The rows are grouped in 4 ways, from coarse to fine. Each group lies inside one group of the grouping before and may be the whole of it. The rows also spread widely along 11 directions, which tell nothing about the answers.
Known rows, each followed by its group in each grouping:
[-49   7  19   6  21  15  32 -42   1 -34 -37  20  14 -17  17  12  20   6
 -15   3 -23 -24 -25   7 -10 -17  -1 -11  21  20  22  24  -3  20  16  35
   1 -16 -14 -40   3  10] => vun K_236 Vaku Muzup
[-57  13 -25 -23  11  -1 -44  21 -34 -18 -32  79  12  14  14  24 -43   4
   6 -30 -15  -4  -1 -27  32  18 -25 -24   3 -26   7 -17  22 -16  25  56
 -22   4  12  -8  32  -3] => pobu K_823 nika Nokup
[  5  25  15  19   0   4 -29 -17   2   5  -5  49   6  79  12  30  23 -33
  18  11  69  23 -35  23 -20  37  14 -45   2 -13  -4 -14  19  -4 -21  30
  54  19  15 -41   2  20] => litat K_6 natek molo
[-25   9  25  13  13  10  24 -82 -20   3 -15   0  -9  -2   6  40   0 -13
   2  -3  -5   1 -17 -19 -14 -38   3  31  -5  -2  42  18   5  29  11   4
   8 -10  10 -46 -18  50] => pobu K_823 dadov vizo
[-12 -13  16 -21  -8  19   9 -61   9 -20  -1  28  32 -16  13   6  37   1
 -10  25  -2  10  14  -9  16 -41  39  39  15  12  38  16  16 -14 -28   3
   3 -22  36 -47 -15   2] => vun K_269 Felil netel
[-16 -17  -4 -52  12   8 -17  -7 -15 -30   3  52  21  17 -12  -4 -37  30
  -3  -6 -11  10   5  13  21 -15   8 -11  14 -17  -3 -11  43  -3  -3 -16
  -7  -4   1 -53  25   4] => litat K_159 sep tebar
[  6  17  38  69  60  22  18 -67 -51 -33 -14  30  32 -25  -7  25  18   9
 -14  11 -24 -20 -14  63  25 -33  13  11  35  20  13  -1  35  -7  -7  -6
 -22 -19  21 -63 -28  13] => vun K_236 Vaku Gelek
[-18  -5  15  25   7  -8  -3 -36 -21   4 -25   5   6  11  26  20   6 -26
  -9 -13  -8 -11 -19  -4 -11  -2  20  13 -15 -26  24  -1 -33  37   3  28
  27  -2  15 -13 -28  16] => pobu K_265 nama Pes
[ 15 -16   1  21  37 -24   2 -24 -47 -25  11  30  20  -8 -26  12 -29   1
  -2   7 -14 -16   5  28  11 -14  23  32  26 -14   8 -10  14  10 -13  25
 -36  -7 -16 -17 -15  -9] => litat K_6 natek Liti
[-60   3 -25 -36   7  18 -11 -14  13 -26 -32  38  25 -19  25  -5  17 -10
  -8   0 -24  -9   1 -18  20 -10  -9  11  12  -5  39  13  15 -10  -4  16
   7 -14  26   0  10 -20] => litat K_674 baz bon
[-15 -16  -6  26  16 -15 -34  -8 -33   6 -23  26  15   4  20   6 -10 -26
 -19 -25 -22 -15   6   1  29   7  16  28  -1 -38  32 -20  -6   8   6  33
   3  -2  24   8 -25 -11] => pobu K_823 dadov gez
[-13 -34  10  19  29  -9  -4  -3   8 -17  -7  27  47 -11   7 -17  33   3
 -45   7 -21 -22  -7  63  35  -3  25  14  29  -4  26 -14  31 -16 -14   1
  13   5  22 -22 -13 -32] => vun K_269 lita labi
[-10   5   5  10  36  14 -10 -55 -63 -18  21  38  13 -18 -16  22 -34   1
   7 -12 -24   0  -6  37   8 -34   5  22   2 -16  27  -3  69   1   8 -19
  -9  -9  20 -40   4  21] => litat K_159 zado Mezoz
[ -7  -4   3   2  34  10 -12 -19 -17 -12 -36  32  23  32  -7  11 -44  19
 -14 -14  -4  -9 -12  21  48  -3 -10 -22   8  -9 -12 -31   7   9 -10 -25
 -13  10  18 -52   7  13] => pobu K_265 nama purul
[  7 -17   7  -9  -4  -8 -23 -14 -22   9  46  49  -8  67 -26  28  -2 -18
   9  -2  45  37 -19  41 -42  16  24  -5 -14 -35  25 -13  69   9  -2   9
  51  28   7 -27  22  29] => litat K_674 Rekig Soko
[-36   7 -32  -7  24   9  11 -39  19 -18 -69  15  20 -12  12  -2 -22  -5
 -12 -12 -13 -36  -3 -21  32  -8 -12  -9   7   6  26   0 -25  32  -4  20
  -9   5   9  -2   4 -14] => pobu K_265 fam tida
[-41  -2  -9  -3   3  19 -28  -7  14  -5 -42  31  15  26  35 -13  15 -18
 -24 -26   0  -7 -29  41   1  17   1 -35  -3 -23  32  -6  19  17  20  11
  57  23  26 -10   7   6] => pobu K_823 vona lumo
[ 19 -10 -34 -40  -7  -8 -20 -17   1   4   7  53   1  83 -40  15 -46  -8
  19   2  66  19  13 -19  -4  24  17  -1   0 -28   7 -21  27   5 -36  14
   9  19   0 -16  31   1] => litat K_674 Dano zepuv
[-45 -14 -22 -22  28 -10   7 -14  -9  -4 -20  22  10  15 -18  19 -36  -7
  -6  -9  -4 -12 -12 -37  20   3 -32  18   9 -13  26 -12   9  13   0   9
 -18  -3   3  -9  21  -5] => litat K_674 baz nefu
[-17   6 -23 -21   2  14 -19 -51 -18  -4 -20  40  12  21  -3  13 -25 -21
   7 -10  21   1  14 -34  14 -11  23  17 -12 -18  26  -3  10  18 -21  19
   5   0  26 -17  13  10] => vun K_269 Daros zuku
[-27  34 -42  30  35 -23  -2 -28 -18  -8 -42  59  11  14 -16  48 -18 -28
  25   6  40 -33   0 -64  19  26 -37  -6  22  21  27 -15  -2 -18 -18  96
 -42  10   6  36  13 -40] => pobu K_265 tal Saf
[-12 -40   2 -22   6   2 -37 -12  -9  11 -21  26  32  29  16  -4 -28  -4
 -28 -21 -15   8   9 -23  76  -9   8  41 -12 -41  16 -39 -13   1 -24 -48
   7  -9  69 -38 -11  -6] => pobu K_265 tal gos
[-14  -8   7  13  -1 -16  14 -51  14   9  21  10   3  13  -1  14  46 -51
  -6  20  31   0 -29  14 -41   3  12  34   0  -8  73  19  37   7  -8  35
  58  11  20   7 -13  -1] => litat K_6 natek molo
[-65  12  33   3  25  23  24 -63  -1   0   0  27   4  -3  -2  38  24   0
 -13  -5  -7  12 -61  32 -14 -28 -50 -11   4  18  68  15  90  -7  35 -20
  39  18  32 -52  25  50] => pobu K_823 vona lumo
[-15   3   9   6  -4   7 -23 -44 -24   2 -13  28  10  15  22  18   3 -26
  -1  -8   1  10  -1  -7   2 -11  22  18 -20 -29  30  -1  -4  13  -9  12
  29  -3  43 -19 -16  16] => pobu K_265 nama Pes
[  7 -41  -7 -16  20 -17   9 -37 -30 -17  34  24  17 -14 -37   0 -25   9
 -14   7 -22  -5  19  30   5 -32  30  66  13 -21  44  -1  46   7 -11 -12
 -15  -7   4 -14  -3  -6] => litat K_674 Dano zepuv
[ 47 -35  -4  10  17 -18   7 -33 -20  -7 -10  -1   2  53 -30  -5 -57   5
 -18 -16  11 -17   4  53  -7  -5  50   1  -6 -35 -10 -20 -22  70 -15  -4
   8  22 -30 -29 -14  21] => pobu K_265 nama Pes
[-31 -20  20   6  14  -9  10 -25  14  10 -19   9  13  32   2  20   7  -5
 -24  -6   6  -6 -37   3  11   5 -15  -2   1  -4  25 -13   1  15   5  -4
  27  12  20 -35   1  14] => pobu K_265 tal Saf
[-43  -4 -12 -21  17   6 -13  21  27 -26 -50  35  29  24  20 -16  -5   5
 -16  -9  -1 -18 -33  18  23  23 -15 -48  23  -3  -7 -11   0   7   1  16
  13  10  -5 -25  23 -15] => litat K_6 natek Liti
[  3   3  15   2  29   2  -4 -36 -46  -1  -1  57  17  44 -30  47 -47   9
  14   5  23  19   7 -46  49 -10  -6  21  19  -4 -12 -32   9 -23 -32   0
 -49 -21  22 -72   9  14] => vun K_236 Vaku Muzup
[-50  -2  -1   1  36  -2   1 -34 -24 -19 -15  45  27 -34  -7  27  -8   9
 -11   0 -32 -15  -8 -14  42 -26 -34  25  18  14  42  -6  39 -24   5  10
 -30  -9  36 -15  11 -13] => pobu K_265 tal Saf
[ -6 -37  24 -15  -2  -2  25 -26  45 -13 -18  -3  24  16  11 -21  35  12
 -41  12  -8  -9 -18  52   2 -15  29  -2  13   3  23   9  -6  25 -11 -16
  40  13   2 -39 -17  -2] => pobu K_265 nama Pes
[-21 -17  10 -22  10   0  13 -31   3 -21  -2  28  15   4 -12   3  -3  19
 -20   3 -12  -4 -16  38  -3 -25   2  -5   6   4  30   8  36  12   5  -1
  14  12   0 -33  14   9] => pobu K_265 nama Pes
[  4 -45 -32 -32   5  -5 -46  12   4   3 -13  39  25  50 -12 -34 -45  -3
 -38 -28   2  -9   8  44  42  14  16   2 -13 -51  20 -36  29  15 -15 -25
  30  29  35   2  18 -24] => pobu K_265 nama Pes
[-11 -17  -8 -14   0  -9 -24  -7   0 -16  -4  50  17  24  -1  -2   2   1
 -15  -3   9  -4   1  29   5   5  19  -9   5 -12  21  -8  26   1  -4  29
  20  15  11  -3  13 -15] => pobu K_265 tal Saf
[-14   4   2 -34  19  16   2 -25   0 -40  -9  51  27   6  -8   4 -14  27
   3  16  -2   4  -1  18  26 -19   4 -16  29  13  -4   3  33 -10 -15  -8
 -17  -8   0 -59  19   4] => litat K_6 natek molo

New rows, each followed by its group in each grouping:
[-24  14  -5   7  24  11  19 -64  -7 -10 -40  10   8   3   0  20 -17 -12
  -2  -5  -1 -20 -14 -12   3 -20  -7   5  -2   3  29   5  -7  32  -4  10
   3   4  14 -21  -5  17] => pobu K_265 nama Pes
[-64 -22  38 -51 -18   7  13   4  39 -20 -22  25  23  16  29   2  42  29
 -25   6 -10  14 -37   1  -6  -8  12 -36  14  13   0  14  -3   6  10  15
  33  -1 -16 -69  22  21] => vun K_269 Daros zuku
[  4 -13   9  12  36  -9  24 -48 -16  -4 -20  11   9  16 -25  26 -31  14
 -10  -1  -2 -12  -2  -3  28 -25   2  23  23   5  13 -11   3  16  -8  -5
 -35   1 -11 -46 -11  18] => pobu K_823 dadov vizo
[ -8 -46  19  -5  22 -45  27 -26 -16  20  19   7   9  25 -40  34 -31   2
 -19   4  -2   3 -17 -25  20 -15 -15  56   5 -14  37 -23  12   5 -12  -3
 -17   6   8 -29  -5   3] => pobu K_265 nama Pes
[-44   2 -20 -21  16   5 -30 -17 -33 -25 -32  57  24 -17  15  16 -33   5
  -1 -17 -28 -12  14 -37  46 -16 -10  13  -2 -12  21 -12   0  -6   1  24
 -27 -13  34  -9  13 -14] => pobu K_265 tal gos
[-74 -18 -39 -45  29   0  14 -25  26  12 -36  26  11  15 -25   6 -45  -6
 -24 -25  -2 -19 -29 -36  39  -4 -75  12   7   0  71 -15  58   1  17 -13
   1  25  31  -1  49  -8] => pobu K_823 vona lumo
[-13   5  47   2  -4 -27   5 -20 -38 -12  46  51  -1  20  -6  63  23  -2
  27  28  20  34 -25  -5 -45  -2  16   5  13  -2  10  10  26 -18   2  65
   4 -12 -21 -49   0  29] => litat K_6 natek molo
[-17   5 -10  17  28  17 -10 -22  -2 -21 -41  39  27  21   4  -7   4  -9
 -23  -8   6 -27 -12  32  26  10   2 -18  18   1  17 -10  20   5  -7  15
  13   6  22 -22   5 -17] => vun K_236 Vaku Gelek
[-33  -9  24 -23   6   0  10 -27 -28  -1  13  26  -6  34 -14  47 -20   4
  15  -5   7  31 -27 -22 -24 -12  -6   7  -9 -18  10  -5  20  20   9  -2
  10  -6  -4 -62  18  52] => litat K_674 Rekig Soko
[-39  11  26  23  29  12 -20 -19 -40  -6 -25  38  18   8  20  32 -10   0
 -10 -19 -21   1 -35  18  20  -5 -17 -19  -4 -15   7 -17  14   0  15  -1
  10   2  32 -45   2  26] => pobu K_265 nama Pes
[-67  19  -8 -37  12  30  18 -47  33 -14 -42  27   5   4   5  11  -4   8
 -10 -10   1  -8 -44   6  -5 -15 -45 -45  -7  21  44  18  45  24  24  -5
  37  24  15 -35  47  29] => pobu K_265 fam tida
[-13  49  -6  70  53  24 -29 -60 -58 -10 -35  52  26 -17  14  33   0 -30
   8  -7  -3 -18  -7  22  35  -9 -12   2   3  -2  32 -13  32 -19 -12  17
  -9   3  61  -4 -19  -3] => pobu K_265 nama Pes
[ 15 -15   4  -5   4  22  -5 -69  -4   1 -26  -3  13  27   9 -10 -24 -13
 -18 -12   0   1   8  17  22 -31  36  28 -21 -31  20  -7 -17  46 -25 -49
  30   0  41 -46 -25  30] => pobu K_265 nama Pes
[ 16  21  21  36   5 -14   7 -45  -6   2 -11  33   5  46   1  46  30 -21
  21  26  56   9 -13  -8 -18  13  18 -12  14  15   7  -4 -12  -7 -30  59
  11  11   4 -24 -25   6] => pobu K_265 nama purul
[-46 -23 -24 -19  36 -12 -10  11 -14 -17 -51  31  26 -16   3  -2 -47  17
 -27 -25 -48 -33   9 -28  64  -8 -23  18  24 -13  16 -21  -9   3  14  18
 -49  -7  -1  -4   9 -27] => pobu K_823 dadov vizo
[-24 -38  57 -13   4 -18  40 -32  26  15  16  13  19  18  -4  32  37  15
 -25  23  -5  28 -27 -14  32 -25 -11  46  26  11  39  -4  24 -32 -11 -29
   2  -8  29 -76 -21  20] => pobu K_823 nika Nokup
[  3 -17  -8 -22   2 -13   2 -20   2 -24 -19  35  14  28  -9   8 -24  18
  -1   5  11  -6  16 -12  14  -6  26  -4  15   0  -7  -8 -23  19 -19  32
 -21   0 -17 -25   3  -7] => pobu K_265 tal Saf
[-45  -3   1 -14  10   6  -9 -25 -11  -2 -10  31  16   4  13  23  11 -20
   0   2  -2  11 -11 -30  13  -4 -12  24   4 -13  33  -1  17 -11  -7   6
   6 -13  33 -20   3   1] => litat K_674 baz nefu
[-38  -4   4 -20   2  11   4 -24   3 -16 -18  18   9  13  17  11  12  -8
  -5  -1  -5   5 -17  -1 -12  -4   7  -4   0 -12  17  10  -1  22   2   8
  20  -7   4 -31   5  16] => litat K_674 baz nefu
[-15 -27  -6 -22  27  -9   4 -12  -7 -29 -14  36  32 -15 -13  -7 -23  30
 -25   0 -34 -17  11  24  41 -27   2  15  23   0  19  -8  22  -3  -8  -3
 -28   1   7 -21   6 -22] => pobu K_265 nama Pes
[-26  -6   4 -40 -18  14  -9 -18  33  -2 -16  33  16  44  18   6  19  -3
   0  10  27  24 -10 -20   6   5  11  -2   5 -11  15  -1   6  -7 -23  -8
  37  -2  28 -42   8   9] => litat K_674 Dano zepuv
[-14  24 -35 -16  10   1 -11 -23  10  -8 -51  36  12  48   6  14 -30 -29
  21   1  44  -9   1 -60  18  25  -3 -13   9  -9  -5 -13 -37  15 -31  45
  -6  -1   4  -9   6 -11] => litat K_6 natek molo
[-29   2  63  22  18 -16  37 -42  -1  -2   6  25  13  12  -1  65  46  14
   3  29  13  18 -47 -13  -2 -15 -22  -1  24  36  21   2  14 -23  -4  19
  -1  -4   8 -71 -11  28] => pobu K_265 tal gos
[  8 -11 -20  -2  37   7   5 -42   8  -6 -40  18  19  27 -21  -5 -38   8
 -21  -7   7 -21   8  16  51 -14   0   9  24   2  17 -17  16  13 -18 -24
 -20  13  10 -31   0  -3] => pobu K_823 dadov vizo
[-23 -11  42 -22 -14 -13  44 -36  43  15 -17 -17  -3  66   8  34  16 -14
   2  17  41  20 -51 -48 -28   9   1  -6   4   1  -1   4 -48  39 -14   8
  39  -3 -20 -76 -11  48] => litat K_6 natek molo
[-47   3  -2  28  51  14  18 -47   3   7 -30  24  23   6 -13  16   1 -23
 -28  -7   3 -26 -41   2  38  -1 -51  16  15  11  59 -13  54 -12  -1 -14
   8   6  49 -23  16  -8] => vun K_236 Vaku Muzup
[-59 -18 -13 -28  14  -8  -6 -23   8  16  -3  34  12  13 -13  14 -10 -17
 -22  -9   1  -3 -29 -17  21  -4 -49  23 -11 -11  75  -8  63 -16   6  -4
  27  22  53   4  32 -10] => pobu K_265 nama Pes
[-11  18   8   3   1  12 -30 -10   1  -7 -11  54  20  44  23  23  36 -18
  12  13  34  25  -8   4   7  18  17 -20  12 -10   1  -7  11 -25 -27  21
  24  -2  29 -30  -6   2] => litat K_674 baz bon
[-66  -4   2 -28   5 -14  11 -23   0  -2   0  39   2   4  -8  33   0  -3
  -7  -2  -2  -1 -35 -21 -17  -6 -40   0  -7   3  57   9  46  -4  20  39
  19  16  11  -6  35   5] => pobu K_265 nama Pes
[  3 -15  21   9  19 -12  10 -51  -5  23  18  25  10  45 -31  34  -5 -11
 -10  10  33  16 -25   8  13  -9 -14  24  -1  -5  42 -19  49 -10 -21 -25
  21  21  38 -41   1  18] => pobu K_265 nama Pes
[-12  -9  32  -2  10  -5  19 -45  -5   2  10   7   4  29  -6  28   0 -12
  -1   9  12  14 -35   3 -17 -12   5  15   1 -11  18   1  10  23  -5  -7
  26  -4   5 -59  -6  39] => litat K_6 natek molo
[ -7  16 -16  -6  36  10 -12 -26 -14 -11 -24  68  19  42 -29  27 -39  15
   9  -4  31   6  -6   2  42   0 -28 -29  29  10   6 -26  51 -23 -15   3
 -27  21  15 -40  29   4] => pobu K_823 vona lumo
[-28 -46   9 -15 -25 -36 -40  26  19  34  -8  30  22  54  34  10  26 -37
 -22  -9  20  19 -11 -53  35  34   7  36 -13 -45  35 -36 -31 -18 -22  26
  44   0  61   2 -15 -30] => pobu K_265 tal gos
[-42   5 -15  40  79  10  -3 -11 -20   2 -38  20  22  18 -21  14 -36  -8
 -29 -31 -14 -36 -55  51  37  19 -59 -25  15 -12  24 -34  55  13  19 -35
   4  24  19 -21  23  10] => litat K_674 baz bon
[-48 -21  -1  -3  51 -11  46 -42  -9   5 -23 -18  11  -3 -27  20 -54   3
 -17 -18 -28 -31 -41 -27  25 -18 -48  28  15   1  33 -15  14  30  13 -32
 -22  -5  -6 -40   8  14] => litat K_159 zado Mezoz
[-16   2   4 -23  15  21  30 -54  27 -26 -28  32  24  19 -14   3  14  13
 -12  20  17  -6  -4  -2  23 -22  -2   1  31  33  23  10  26  -6 -26  -3
  -3  -8  14 -55  12  -6] => vun K_236 Vaku Gelek
[-34 -12  -1 -45  20  -9  14 -19  14 -21  17  57  28  -3 -28  15   3  16
  -2  32   4  10  -9 -10  35 -18 -31  22  38  25  40   1  72 -51 -19   1
 -21  -2  19 -33  30 -23] => litat K_6 natek molo
[-37   6  -2   1  42   4   6 -20 -16 -11 -26  23  10  22 -14  21 -42   0
  -6 -18  -1 -16 -45   9  12   4 -37 -21   8  -7   7 -14  26  22  13  -5
  -1   9  -1 -42  27  26] => litat K_6 natek Liti
[ 22 -26  24  34  14 -43   8   3  16  12 -15  19  20  69  -8  26  17  -3
 -11  15  45  -3 -23   1  18  33  14  -9  26   3  -9 -33 -37  -1 -32  34
   3  19 -10 -31 -24 -17] => pobu K_265 tal gos
[-24  18 -49  18  51   9  -8 -33 -22 -18 -29  38  12   3 -24   6 -32 -22
  -3 -14   2 -37  -8  27   8   9 -21  -8  12  -9  38  -5  46  16   1  20
  -6  15   5  22  19 -13] => litat K_674 baz bon
[-25 -36   4 -33  19 -17  13 -19 -17 -15  18  34  17   6 -35  12 -33  23
 -22  -3 -11  -4  -7  19   5 -21   5  14   7  -8  24  -7  53   9   6   2
  -7   6 -11 -43  30  10] => vun K_269 lita labi
[ -3 -15 -17  -9  16 -14   9 -41  -1  -9  -6  28  12  11 -25   7 -17  -5
 -11   7  10 -16   7   8  10 -12   2  22   6  -1  43  -2  28   8 -15  19
  -2  16  12   2   2 -15] => pobu K_265 nama purul
[-19   2 -20  28  22  -5 -28 -18 -19  30 -24  24   4  56   0  27 -20 -58
   6 -23  37   2 -20 -31  10  35 -12  20 -17 -44  31 -36   3  15 -15  12
  30  14  45   6  -3   3] => litat K_674 Rekig Soko
[-22  -7   1 -29  11  -8   2 -24   0  -1   1  34  12  35 -15  24 -21  -9
   3   9  22  13 -18 -30  16   0 -15  14   9  -8  17 -11  19  -5 -18   4
   1  -3  15 -39  15   9] => litat K_6 natek molo
[  7  18 -15  -2   8  35 -30 -42 -21 -24 -45  47  18  42  11   0 -25 -11
   4 -14  21  -7  19   0  24   0  35 -16  -1 -18 -11 -10 -15  24 -24  11
   7 -10  25 -40   2   9] => vun K_236 Vaku Gelek
[-16   7  -8 -35  16  22   0 -42 -30 -31  -6  47   8  15 -22  21 -49  27
  14  -5  -3   9   5   2   3 -24   4  -6   7  -6  -2   2  33  16  -2 -10
 -19  -7  -8 -57  29  33] => litat K_674 Dano zepuv
[  5 -33   5   6  27 -41  13  -2 -10  18  40  28  -4  71 -60  36 -14  -9
  -8   6  48  10 -40  34 -26  31 -15  -1  11 -15  26 -25  63   3  -2  16
  16  36 -22 -18  25   8] => litat K_674 baz nefu
[-49  24   5   4   7  20 -16 -20 -11 -11 -36  49   8  30  24  26   4 -18
   4 -14  16  -2 -26 -21  -3  16  -8 -31  -2  -7   9   2   2   5   9  45
  22  -6  15 -34  21  14] => vun K_236 Vaku Muzup
[-47 -20  21 -14  15  -6   3   9 -31 -26 -46  23  20  -1  25  17 -37  20
 -13 -21 -49 -17  -4 -50  32  -7   9   6  14 -20 -29 -13 -69  27  11  33
 -43 -41 -22 -59  -3   9] => vun K_236 Vaku Muzup
[-33 -28  31  -1   6 -21  20 -27 -29  -9  18   7  11 -21   7  32  21  -8
  -5  12 -33   9  -7 -23  -9 -23  15  57  10 -15  31   9 -11   7   1  22
  -9 -30   0 -27 -25  10] => litat K_674 baz nefu
[-52  20 -23 -43  10  22 -17 -22 -46 -56 -36  53  17 -49  28  17 -30  16
  22  -7 -55  -7  39 -52  18 -37  18  13  11 -11  -5  20 -27  10   1  44
 -55 -48  -6 -19   4   2] => litat K_674 baz bon
[-63 -21  20 -24   5 -12 -21  38 -11 -13 -32  41  24  10  31  13 -12  20
 -21 -22 -38  -2 -28 -12  28  10 -18 -23   3 -21  -6 -20 -18  -2  20  25
   1  -3   6 -34  16  -1] => pobu K_265 nama Pes
[-26   7  -9 -30  12   8 -29   1  -4 -18 -25  67  15  54  -4  22 -32  21
   2 -12  26   9 -14   3  29  14 -17 -55   2  -2 -12 -24  27  -5  -2   9
   4  21  11 -43  43   9] => pobu K_265 tal gos
[-21   8  15  15  23   6  12 -38  -8  -9 -42  10   7  27   8  24 -19   0
  -7 -12   2 -14 -29   7   3  -3  -9 -25  -2  -2   1  -8 -16  35   7   6
  12   9   0 -44  -4  30] => pobu K_265 nama purul
[-34  39 -43   1  17  24 -55 -24 -49 -26  -6  84   9  -2   2  18 -16 -23
  22 -16   9  -5   4  24 -14  10  -4 -15  -7 -25  40   5  76 -14  11  48
  17  10  33  24  36  -6] => litat K_674 Dano zepuv
[-15 -46  38 -18  14  -2  31 -22  35 -12 -16 -12  35   4  13 -17  26  20
 -35  12 -28  -2 -22  19  29 -22  18  20  29  -1   9  -6  -8  10 -17 -52
  15 -16   7 -75 -28   5] => litat K_159 sep tebar
[-47  -7  21  43  66  -2  21 -17 -28 -19 -29   8  33 -36   6  25   9   4
 -22  -2 -52 -27 -36  19  39 -10 -31  15  36   6  17 -13   7  -4   8  -9
 -32 -15   9 -35 -16  -4] => litat K_674 baz nefu
[  4  -2 -51  -5  14  20 -20 -35  28  -2 -30  20  15  47  -5 -29  -2 -42
 -18  -8  39 -17   0  41   8  22  14  -7  -3 -24  38  -8  29  27 -27 -12
  50  28  33  20   9 -21] => litat K_674 baz nefu
[-29   0   3   8  36  11  20 -33   9  -4 -47  21  19  36 -12  13 -15  -2
 -20  -7  13 -23 -30 -11  34   6 -32 -11  20  11  15 -18   7  11  -8  -7
   0   2  17 -48  15   2] => vun K_236 Vaku Gelek
[-30 -33   6 -14  15 -18   5   9  30   5 -27  18  25  23   1   1  -2   9
 -33  -6  -6 -10 -30   5  36  12 -19 -12  14  -3  21 -23  -1   3  -1  -1
  12  17  10 -28  11 -14] => pobu K_265 fam tida
